All groups share one centre, and each spreads out both ways along 15 directions, with some noise.
(in the rows, 128 means zero)
Known rows, each followed by its group:
[112 103 122 163  80 175 134 131 122 124 126 147 141 108 143 106 136 126
  88 191 128  98 142 102 125 149 122 102]
Q_998
[118 133 110 128 133 126 132 114 146 123 144 144 148 122 152 101 116 125
 104 128 136 131 138 156 140 131 111 134]
Q_998
[165 128 173 138 147 148 131 151 108 105 107 124 143 120 166  90 132 131
 153 128 125  96 125 120 120 174 148  88]
Q_546
[136 162 150 133 118 169 141 143 159  73  93  93 104 105 152 145 100 112
 120 130 165   4 134 152 109 133  95  77]
Q_546
[136 106 158 119 115 106 135 110 129  84 155  80 119  85 112 115  76 166
 142 132 117 126 148 151 122 127  90 135]
Q_998
[129 115 158 121 134 120 121 139 141 102 146 137 130 121 153 110 127 153
 115 114 105  90 162 122 130 154  97 119]
Q_408
[186 157  88  91 130 130  95 165 185 180 115 160 146 138 165 125 109 175
  54  85 224  81 109 197 139  97 137 200]
Q_998
[128 116 161 127 120 116  96 144 121 111 109 127 111 137 116 142 134 111
 122 108 129  97 117  82 132 129 127 141]
Q_408
[153 124 124 129 105 115  57 176 114 130 145 107 153  64 121 139 112 157
  93 118 121 113 131 138 114  82 119 156]
Q_924
[124 122 168 138 107 181 172  89 135 141 141 111 129 104 148 138 171 108
 100  95  80 121 102  71 131 171 164 113]
Q_924
[119  81 138 137 136  98 199 153 156  97 115 122 141 122 158 146 156 129
 183 168 154  99 145 129  97 111 114 136]
Q_408
[120 116 168 152 128 124 142 159 145  95 170 130 140 140 129 160 133 109
 117 142 128  47 155  89  58 154 133 130]
Q_408
[104 130 141 113 137 161 141  90 109 123 123 112 112 138 108 112  70 135
 106  99 159 119 141 207 111 148 100 134]
Q_408
[166  97 141 114 132  99 114 149  89 140 102 182 123 121 162 137 184 132
 110 134 135  93 100 112  88 114 134 125]
Q_546
[161 142  93  85 139 135 168 120 115 141  82 137  97 126 160 142 128 135
 161 189 105 135 121 118 113 112  99  79]
Q_924
[108 113 186 180 114 103 117 175 137 100 131 158  95 147 122 134 166 161
 140 143 168  62 133  94 137 157 126 117]
Q_408
[151 114 161 124 142  84 122 177 136 105 140 137 135 119 134 105 113 159
 136 151 135 107 153 119 100 133 123 147]
Q_546
[108 103 135 128 136 105 110 168 129 117 145 152 148 119 143 151 160 106
 126 150  68 119 157  46 115 118 123 129]
Q_408
[ 83 134 157 118 180 140 151 135 104 110  99 147 123 130 120 136 116 141
 157 164 128 131 175 157 109 127  77  87]
Q_998
[132 123  86 112 116 123 102  91  88 164 148 145 114  99  77 186 140 127
  82 111 120 150 109 158 114  75 157 135]
Q_546
[139  97  97 170  73 171 138 170 158 132 122 127 187 199 109  67 175 134
 125 175 166 138 177 122 103 146 182 167]
Q_408
[147  88 178 109 108 104 147  95  94 116 109 149  72 125  45 133 180 125
 103 128  91 144 119  54 128 128 198 131]
Q_546
[115 130  94 143 124  84  66 159 136 106 161 117 161 129  95 144 160 119
 141 101 107 145 161 136 134  76 135 149]
Q_924
[150  83  70 123 136 161 139 139 108 174 161 154 151 156 144 193 117 133
 155 170  83 130 160  90 127 155 171 111]
Q_924
[132 124 128 112 112 137 102 127 105 138  93 119 114 146  90 161 111 121
 103 120 172 110 111 138  94  94 119 162]
Q_408
[161 112 144 133 114 132 187 138 154  84 147  64 133 104 137  68  74 133
 170 150 109 115 151 135 117 173 155 122]
Q_998
[134 151 108 112 144 174 141 109 175 161 155 136 169 140 115 177  83 171
 100 164 163 144 161 135 135 119 110 148]
Q_546
[148 115  80 143 125 191 161 108 122 163 151 111 202 109 183  93 140  84
 135 128  73 180 124 127 134 162 194 111]
Q_408
[152 128 142 118 131 135 151 115 143 138 101 123 131 120 158 149 167 159
 140 108 160 117 105 145 133 114 117 126]
Q_408
[ 89 112 154 102 172  83 149 113 130  88 122 123 120 123  96 162  62  70
 140 139 122 127 130  88 120 109 112 151]
Q_998
[105 144 118 135 156 121 116 148 142  89 121 158 148 156  93 136  99  82
 117 164 152  93 174 119 120 121 137 121]
Q_924
[148 121 114 104 144 103 131 130 123 149 128 127 127 115 178 108 112 170
 157 125 123 160 117 165 142 125  90 133]
Q_924
[126 150  97 142 163  66 134  85 140  78 159 120 138 139 155 120 105  79
 185 106 146 130 112 184 140 122 105 106]
Q_998
[100  90  93 131 188 147  87 150  83 147 124 197 187 118 179 191 116  77
 130 146  97 109 147 101 153 131 134  90]
Q_546
[ 85  72 206 122 155 143 153 173  96 130  75 123 118  49 188 162 122 122
 140 112 102  78 104  83 134 139  99 119]
Q_408
[ 92  86  59 103 141 138 110 145  82 141  99 115 172  90  77 164  22  42
 115 192 110 177 144 110 117  66 150 166]
Q_408
[117 102 123 106 155 104 115  88 114 117 122 151 120 184 111 173 107 114
 146 121 149 129 136 127 137 122  96 138]
Q_546
[100 159 107 142 153 119  94 129 118 122 178 194 141 143 174  85 155  93
  85 112  75 111 152 141 126 164 116  83]
Q_998
[117  71 148 124 114 105 165 144 153  97  95 105 128 112  99 178 126 108
 152 168 142 111 129  60 123  88 136 167]
Q_408
[129  82 163 147 153 161 148  89 144  84 136 140 166 121  99 177  92 100
 117 130 163  73 157 110 165 160 178 119]
Q_408
[206 106 112 129  93  93  96 145 122 125 134  98 124  80 124 166 103 173
 137 145 168 100  94 138 124  85 137 145]
Q_924
[149 100 153  85 112 131 139 127 100 143 108 140  55 142 158 151 103 177
 120 135 117  66 119 114  95 155  64 115]
Q_924
[184 170 157 126 113  80 130 110 152 111 157 138 107 152 120 111 160 133
 120 146 121 136  98  59  97 137 135 129]
Q_546
[145 135  98 129 152 104  81 162 102 121 128 143 135 102 132 149 110 128
 140 137 136 103 136 166 131 100 125 103]
Q_546
[162 182 134 139 163 147  93 106 110 104 125 146 146 151 161 126 115  81
 143 139 116 116 104  88 141 169 130  58]
Q_546
[150 146 117 122 147 155 116 138 122 162 131 154 139  88 143 127  99 184
 115 166 131 147 143 153 161 131 126  96]
Q_924
[107 129 123 113 129 184 148  89 111 129  92  86 130  94 182 142 114  96
 125  74 135  95  94 192 120 125  88 107]
Q_924
[159 112 169  86 154  78 127 159 162  92 104 167 127 136 153 169 148 159
 109 144 160  48 152  98  84  92  73 147]
Q_408
[148 130 115 122 129 149 124 132 131 177 165 161 120 129 133 160 139 211
 120 147 103 140 157 124 146 149 128 105]
Q_924
[160 101 129 147  82 140 112 182 141 120 143  69 157  64 118 135 109 125
 110 130 115  96 126  97 115 109 177 164]
Q_924
[118 142 144  99 153  91 117 166 116 108 106 158 121 122  99  85 153 173
 104 134 144 125 186 208  79  83  91 133]
Q_546
[151 154 130 136 127 122  98 146 126 140 154 131 133 109 147 177 160 143
 124 125 115 104 110 104 104 110 119 112]
Q_998
[133  73 130  87 159 121 151 117 149 119 120 117 153 151 131  96  86 124
 134  65 133 128 160 170 165 150 160 182]
Q_998
[125  46 122 147  57  53 104 124 149  56 145  98 128 128 120 127 127 131
 135 149 158  89 136 114 120  87  66 178]
Q_998
[144 126 148 100 161  44 143  96 118  85 120 102  98 120 150 118  97  63
 178  84 115 129  66 114 126 124 117 135]
Q_998
[ 95 120  90  98 175 125 122 153 134 118 108 137 189 164 165 134 110 112
 145 134 151 121 185 202  81  90  57 148]
Q_546
[131 127  84 158 138 117  79 107 110  93 120 134 149 146 130 170 111  37
 152 124 144 104 100 112 166 121 158  97]
Q_924
[127 157 164 107 166 160 151 116 128 156 145 145 146 108 158 161 163 159
 102 109 107 124 135 141  80 130  99 110]
Q_998
[ 95 140 163 106 198 144 210  96 156 109 179 166 160 170 160 178 142  99
 111 129 121  68 180 139  13 158  86 116]
Q_924
[117 138 138 134 124 175 118 101 138 149 150 135 132 110 102 162 123 190
  98 128 139 136 153 147 161 129 118 116]
Q_998
[174 134  88  81  97 123 133 129 164 180 147 114 134 145 116 134  70 172
  79 168 158 163 124 125  82  90 102 214]
Q_924
[116  59 123 109 146  99 108 175 101 114  62 156 145 158 172 109 156 120
 173 131 127 125 150 122 143 113  97 143]
Q_546
[114  96 121 103 152 115 141 124 156 115 120 142 145 172 121 129 130 148
 137 102 159 120 175 174 138 119 111 166]
Q_998
[141 145 154  83 158 143 167  67  99 124 134 117 125 108 119 142 102 107
 100 122 102 134 120 148  51 126 105 117]
Q_998
[136 117 128 113 122 141  82 153  91 147  92 137 136 145 143 116 139  97
 107 105 114 127 109 100 113 127 130 146]
Q_408
[186 147 134 126 120  95 116 134 127 107 162 102 135 140 118 132 130 129
 136 127 138 109 114 130  54 119 135 141]
Q_546
[130 100 152 134 177 163 145  99 108 137 144 176 183 113 127 167 119 112
  97 151 136 125 146 112 117 152 171 114]
Q_924
[133 115 136 152  99 148 138 128 164 135 177  66 141  93 135 124  93 150
 150 107  95 149 123  98 185 164 156 143]
Q_546

New rows. What belongs after each?
[106 120 117 112 108 171 137 118 130 132 110 113 131 115  79 147 164 129
 102 120  96 140 164 129 134  98 149 125]
Q_546
[165 125 129 108 140 157 129 144 119 156 110 104 140 103 114 184  91 107
 127 127 126 119 103  85 123 120 186 141]
Q_998
[123 101 142 132 122 137 111 161 105 119 127 125 134  89 134 128 140 129
 112 115  98  93 146 133 115 127 137 122]
Q_546
[115 121 115 136 130 152 108  97 111 133 143 138 152  91 130 155  97 114
  92 135 129 129 122 143 135 121 114 120]
Q_998
[131 107 117 130 135  97 121 165 138 120 133 151 145 109 163 121 149 146
 147 158 103 126 147 107 145 118 114 117]
Q_408
[132 152 141 125 128 143 135  88 115 113 117 123 127 126 179  94 143  82
 111  97 118 113  84 137 102 148 103 105]
Q_546
[119 137 150  94 108 125  96 129 121 135  91 154 107 145 100  98 158 138
  67 128 116 149 134  94 116 100  94 157]
Q_924
[139 130 111 131 162 162 118 143 114 143 115 146 178 149 159 143 170 137
 162 126 116 138 158 141 134 134 137  93]
Q_546
[185  91 116 124 161  92 140 127  97 160 177 132 174 110 156 153  74 137
 145 132 170 137  95 178  64 130 157 171]
Q_546
[137  93 102 130 132  88 146 135 130 107 142 118 138 100 158 154 141 129
 178 148 111 118 134 137 123 103 117 116]
Q_408
[108 111 142 132 157 153  99 138  93 116 113 154 135  82 149 143  72  96
  98 135 118  78 131 121 155 148 127  90]
Q_546
[134  98 154 150 158  99 105 174 140  91 119 145 150  89 144 179 113 117
 151 145 149  68 134  86 158 118 141 117]
Q_408
[167 101 105 119 135 138 151 120  99 149 128 164 149 140 183 116 144 103
 116 148 119 107 111 127  82 152 152 113]
Q_408
[ 78  82 161 138 144 136 152 126 132 100 158 107 131 114  84 139  94 128
 133  92 114 105 186 151 143 155 154 146]
Q_924
[154 138 150 129 154 156 123  99 126 132 123 144 142 119 150 156 128 118
 114  95 151  97 101 131 152 152 154 105]
Q_408
[ 71 166 161 137 142 141 142 108 143  79 129 123  95  76 112  86  99  83
 103 117  74 111 144 111 185 157 128  71]
Q_546
[145 162 155  88 163 153 145 169  97 162  86 137 124  93 172  80 135 145
 125 142  79 153 125 124  92 140 116  97]
Q_998
[128 148 173 146 116 137 172 100 186 119 160 162 115 175 115 106 193 181
 107 137 150 118 159 109 133 167 128 120]
Q_408
[121 107 104 120 138 163 162  92 120 137 126 119 152 127 126 170 148  99
 140 118 106 140 135 129 127 122 156 113]
Q_924
[104  97 155 137  87 188 171  93 151 111 124  70 146 182  83 123 157 130
 128  86 155 118 163 156  91 147 140 164]
Q_408
[125 169 151  99 145 151 165  67 151 122 137 116 145 105 143 143  91  96
  64 114 158 114  99 154  65 113  89 150]
Q_924
[104  96 132 118 172 180 159 135 120 106 111 110 169 103 123 150  42  92
 132 142 144  88 172 163 117 143 143 121]
Q_546
[107 121  95 145 164 161 159  60 140 114 192 140 197 129 171  99 112  80
 117  87 107 137 159 201 139 176 152 103]
Q_998
[ 63 105 151 144 161 144 187 132 105 142 140 161 130 117 176 109 160 114
 146 141  82 137 145 127 104 170 110  96]
Q_408
[ 93 134 138 130 115 161 124 101 122 142 153 143 147  99 102 180 154 168
  84 178 110 151 159 108  91  89  70 116]
Q_998
[107 158 122 116 134 141 117 114 153 109 130 147 114 160  65 170 117 151
  89 135 179  87 179 174 109  98 102 128]
Q_924
[141 111 103 138 127 114 111 113 111 140 173 131 152 121 164 182 130  86
 133 111 103 114  90  99 107 130 141 130]
Q_546
[144 140 147 119 109 128 170 132 178 119 116  98 133 148 118  77 162 170
 148 138 127 170 151 118 135 127 125 149]
Q_546
[101 173 107 108 132 129 117  77 130 133 118 140 119 118 146  82 109 106
  87 114 126 172 104 165 151 112  75 122]
Q_546
[139 120 144 117 155 124 151 118 129 114 119 149 142 139 149 138 113 103
 122 148 149  99 121 119  96 135 118 129]
Q_924
[144 140 115 129 125 127  66 180 126 136 115 146 143 115 164 122 135 168
 121 138 134 109 142 136 147 110  92 113]
Q_546
[148 154 103 122 139 134 109 114 146 165 151 163 146 143 151 169 144 170
 110 137 150 139 123 135 136 115 102 125]
Q_546
[100 145 178  82 174 130 103 122 139 111 107 151 121 118 114 144  84 135
  80 106 128 109 156 120 138 115  71 141]
Q_408
[136 120 130 114  92 189 160 119 151 132 105  61 128 106 103 124 105 171
 118 110 161 115 148 189 122 113 129 151]
Q_546
[122  88  90 140 124 149 107 146  56 155 123 139 141 130 148 150 124 101
 132 136 132 103 122 174  71 127 138 120]
Q_408
[143 140 153 150 112 120  84 171 138 116 128 137 133 172 144 106 179 129
 126  98 132  93 130  95 112 148 134 134]
Q_408
[145 107 126 124 122  84  93 175 129 133 140 136 152 139 169 102 147 126
 134 124 104 134 123  90 107 122 113 167]
Q_924
[132 144 128  98 161  84 138 144 159 124 132 108 140 130 120 137 131 145
 172 117 110 174 144 121 141  94 117 154]
Q_998
[154 136 129 114 154  96  86 108  62 132 122 174 115  98 101 122  95 102
  86 141 125 140  99 132 114 116 154 111]
Q_546
[120  99 120 108 107 143 101 114 127 146 149 118 153 129 109 148  86 129
  78 127 118 144 138 103 111 110 104 185]
Q_546
[153 120 121 115 141 123 115 129 113 123 115 123 126 123 142 128  98 121
 136 102 140 105 117 156 134 134 136 125]
Q_998
[112 144 144 132 153 172 180  98 151 113 142 134 129 136 110 134  81 133
 119 153 162  98 161 164 122 163 132 102]
Q_998
[152  66 198 118  75 162 157 128 127  99  70  70 123 146 184  79 139 119
 131  93 139  70  98  93  89 172  97 161]
Q_546
[157 166 131 147 136 116  99 138 145 137 175 162 136  99 109 135 131 173
 110 164 118 151 140 100 166 131 154  99]
Q_924
[129  99 119 146 124 122  87 117 127 123 154 107 168 108 111 155  88 124
 114  83 167 121 121 169 149 111 147 171]
Q_924
[156  90 100 152 102  73 106 177 149  97 141 135 142 147 168  91 190 179
 190 142 122 117 166 141 158 120 112 116]
Q_408
[144 128  88 140  89 102 109 155 137 109 125 135 119 141 134  83 121  90
 122 176 121 115 126  90 129 127 141 127]
Q_998
[123 126 149 101 144  85 164 115 155 101 128 141 103 133 134 122 124 140
 133 145 125 120 141 118 122 121  85 131]
Q_408
[125 127 147 135 121 167 184  99 220 123 131 100 130 149 157 157  77 153
 156 153 160 116 129  66 209 174 107 135]
Q_546
[154 108 113  88 123 146 157  85 117 140  82 103 126 123 130 140 113 125
 131 112 158 141 100 170 118 101 123 150]
Q_408
[142  76 115 126 103 132 112 116  80 142 138 135 113 100 156 136 139 142
 127 121  86 118 119 127 134 141 126 106]
Q_408
[128 109 106  83 119 101 126 156 116 135 119 122  87 146 124 127 111 148
 145 152  77 134 158 106 108 113  87 138]
Q_924
[139 124 202 116 112  92 127 113 121  98 116 107 101  75 125  94 167 151
 109  90 104 133  98 108 123 114 107 140]
Q_924
[177 152 149 140 122 104 181  69 205  93 161 123 116 139 131 120 156 171
 148 120 162 118 122 126 175 154 144 110]
Q_408
[176 163 156 137  97 101  76 120 129 105 107 141  91  96  83 128 138 158
  87 151 166 116  93  97 160  96 135 108]
Q_924
[152 141 143 126 141 163 128 176 116  98 120 112 180 104 172 101 118  87
 108 140 122  62 146 143  36 136 125 113]
Q_546
